There are 4 ways to turn a row about zero (a turn may also mirror it). The second row of each pair is the first, turned, with some noise. The first 28 pairs use one turn. New pairs use 2 turns, one after the other, and a turn may come again.
Known pairs, each followed by its turns in order:
[-14  -4  -5  -9  -7  10]
[ 0 14 15 -8  2 -4] => Z_186

[-24 -23  10 -16   7  11]
[-20   4 -14 -29 -14  -4] => Z_589

[-21  -7 -20  23  13  -3]
[ 10   0   9 -28  23  10] => Z_589

[-20  27  -2 -17 -25   4]
[ 13 -31 -16   9  16 -18] => Z_759

[ -9 -21  25 -16   0  16]
[ 13   9 -16 -22 -21 -15] => Z_759

[  0 -12  -7   8 -26 -20]
[  2 -17 -21   6  20  11] => Z_589

[-1 12  5 -4 22 -2]
[ 12   2  14  -7 -14 -10] => Z_589

[ -7  -7   8 -22 -10  23]
[  2  14   9 -26  -6 -15] => Z_186

[-10  20  18  -5  -8  -5]
[ -2 -10 -14  -4 -12 -21] => Z_200

[ 15  12  -8  -5   8 -14]
[ -9  14  15   9 -10  -9] => Z_200

[-12 -21 -19  24 -24 -15]
[-37  13 -17  14  13  -8] => Z_759

[-26  -8 -11  -6  28   8]
[  0   4  13 -38 -10   5] => Z_589

[-27 -17  -2   1   6  -6]
[ -3  -8 -10 -30   6   1] => Z_589

[ 17  -1   3  -9 -18   2]
[ -9   2 -10  23  -4   6] => Z_589

[ 10  15  12   9 -22 -26]
[-16   6  -1  -8  10 -36] => Z_200

[-23  -1 -24  26  -1 -25]
[-38  -3  13  20  11 -15] => Z_759

[-4 -8  0 -7  1 19]
[ 10   4 -12   5 -15  -4] => Z_759

[12 16 23 -4 -8 26]
[-13  -1 -16 -34  -9   4] => Z_186

[-17  23  21  22  24   3]
[ 34   4  -7 -18 -23 -16] => Z_200

[-25  -1  -8  25  -8  -1]
[  9  15 -25 -18  10   4] => Z_200

[ 14 -24  18  -5   9 -25]
[ 22  -7 -22  17  -9 -20] => Z_186

[  7  -6 -10  -9 -14  26]
[ 13   4 -27  12  -7  10] => Z_759

[ -6  -5  -6 -20 -21  18]
[-21 -20 -12   1   2  17] => Z_200

[ 18  26 -17  -4 -27   5]
[ -4  -7  15 -13 -24  33] => Z_186

[  6  22  24 -15  20 -26]
[  9 -21  30 -29   7   3] => Z_759

[  4 -26   3   4 -17  22]
[-17  18   1  -3 -23 -21] => Z_186

[20 24 16  9 27  7]
[ 17  -1  28 -11 -27 -15] => Z_200

[-13  24  26  -6  16  17]
[ -2  -1 -16 -32  26   2] => Z_186

New pairs, each followed by its turns in order:
[ 11   4  -5  -7  10 -15]
[-2 11 -7 18  7  4] => Z_589 Z_589

[ 10  18  22 -24  -5  -1]
[-28   8 -13 -15   7 -13] => Z_200 Z_759

[-20 -25   3 -10  10 -20]
[-7 19 21 22  7 17] => Z_200 Z_759

[ 27 -16 -24 -14 -27  16]
[ 35 -21 -26   0 -12  17] => Z_200 Z_200

[ 28  10   7  18 -13 -19]
[31 21  5  5 20  1] => Z_589 Z_589

[ -2  22  18  -4 -21  24]
[32 17  1 15 -7 18] => Z_759 Z_589

[  9  25  -8  -1 -27  19]
[ 21  26  18 -13   6 -11] => Z_200 Z_186

[-21 -22  10  10   1  17]
[ 10 -30   4  15   8   5] => Z_759 Z_589

[-12 -11  20   6   9 -18]
[24  4 16  5  8 13] => Z_186 Z_589

[  0 -23  20  12  25   7]
[ 18 -23  -5 -11  27  -3] => Z_759 Z_759

[-20 -27  14   0  22  15]
[ 23  14   0  -2 -17  31] => Z_759 Z_186

[ 14  -6 -12  -8  -4   4]
[ -3   5 -14 -13   8  -6] => Z_186 Z_759

[-23  25  -7  25 -17  -2]
[-21  14  35 -10  -2 -14] => Z_186 Z_589

[ -8   5  12 -27   7  27]
[-21  14 -26   0  17  14] => Z_200 Z_589

[ 22  14  -4  -6 -14 -23]
[-10  -7   7 -12  13 -31] => Z_759 Z_186

[-15  26 -27  -6   8 -17]
[ 11 -35  13   7  21   4] => Z_589 Z_200

[ 14  20 -18 -11   8 -26]
[  0 -28   9   6  19 -21] => Z_200 Z_589

[-17 -27  18  17  22  12]
[ 11 -28  14   7 -31  13] => Z_589 Z_589

[  2 -12 -25  24 -24  27]
[-7  5 22 41 17 -3] => Z_759 Z_759

[-12  12  15  23 -12  28]
[ -6   2 -28   3 -31  12] => Z_186 Z_200

[-25  20 -26  26 -23 -26]
[ -5   7 -11  34  45 -15] => Z_759 Z_186

[ 13 -15  -9   1  12 -22]
[11 10 26  0 14 -5] => Z_200 Z_759

[-25  -7 -15 -27  13 -10]
[-21 -29  -9  13  10  17] => Z_589 Z_200

[ 20  17  -4 -13 -22 -18]
[18 -5 10 13 -4 33] => Z_759 Z_200

[ 26 -23  12  -7 -21 -12]
[-10  33   2 -20   1  20] => Z_589 Z_200

[-22 -25   1 -14  12   3]
[-17 -16 -24  -3  18  -7] => Z_759 Z_759

[-17  -1  16   3  18 -23]
[ -2 -18  -6  21 -14  19] => Z_200 Z_186

[-16  19  -3  19 -20  10]
[-12   6   7 -28  19   6] => Z_186 Z_186

[ -1  24  -5 -20  26  17]
[  4  11 -34   0  24  -5] => Z_200 Z_759

[ 20 -12 -16  26  17 -15]
[ 31  -4  26 -10  13   1] => Z_200 Z_759

[  5  14 -23  26  15  17]
[ 33   4  23 -18   0  -3] => Z_589 Z_759

[-22  24  11 -27  -1   2]
[-1  2 16 26 31 -2] => Z_759 Z_200

[-18   0 -20 -21 -15  26]
[-35  -6   2 -26  -1 -12] => Z_589 Z_589

[ -1  27  28  -3 -25  -4]
[ -8 -14  30 -28 -14   4] => Z_186 Z_186

[ 21 -26  -9   3  21  13]
[ 21 -27  19 -16  -5  -3] => Z_200 Z_200

[-21  19 -26  23   5 -21]
[ 22 -25  28  22   4   6] => Z_589 Z_200

[ 26 -25  19 -17   7  23]
[ 31 -24  13   1  27   5] => Z_200 Z_200

[-19  10  12  27 -14  24]
[ -1   3 -26  -4 -36  10] => Z_186 Z_200

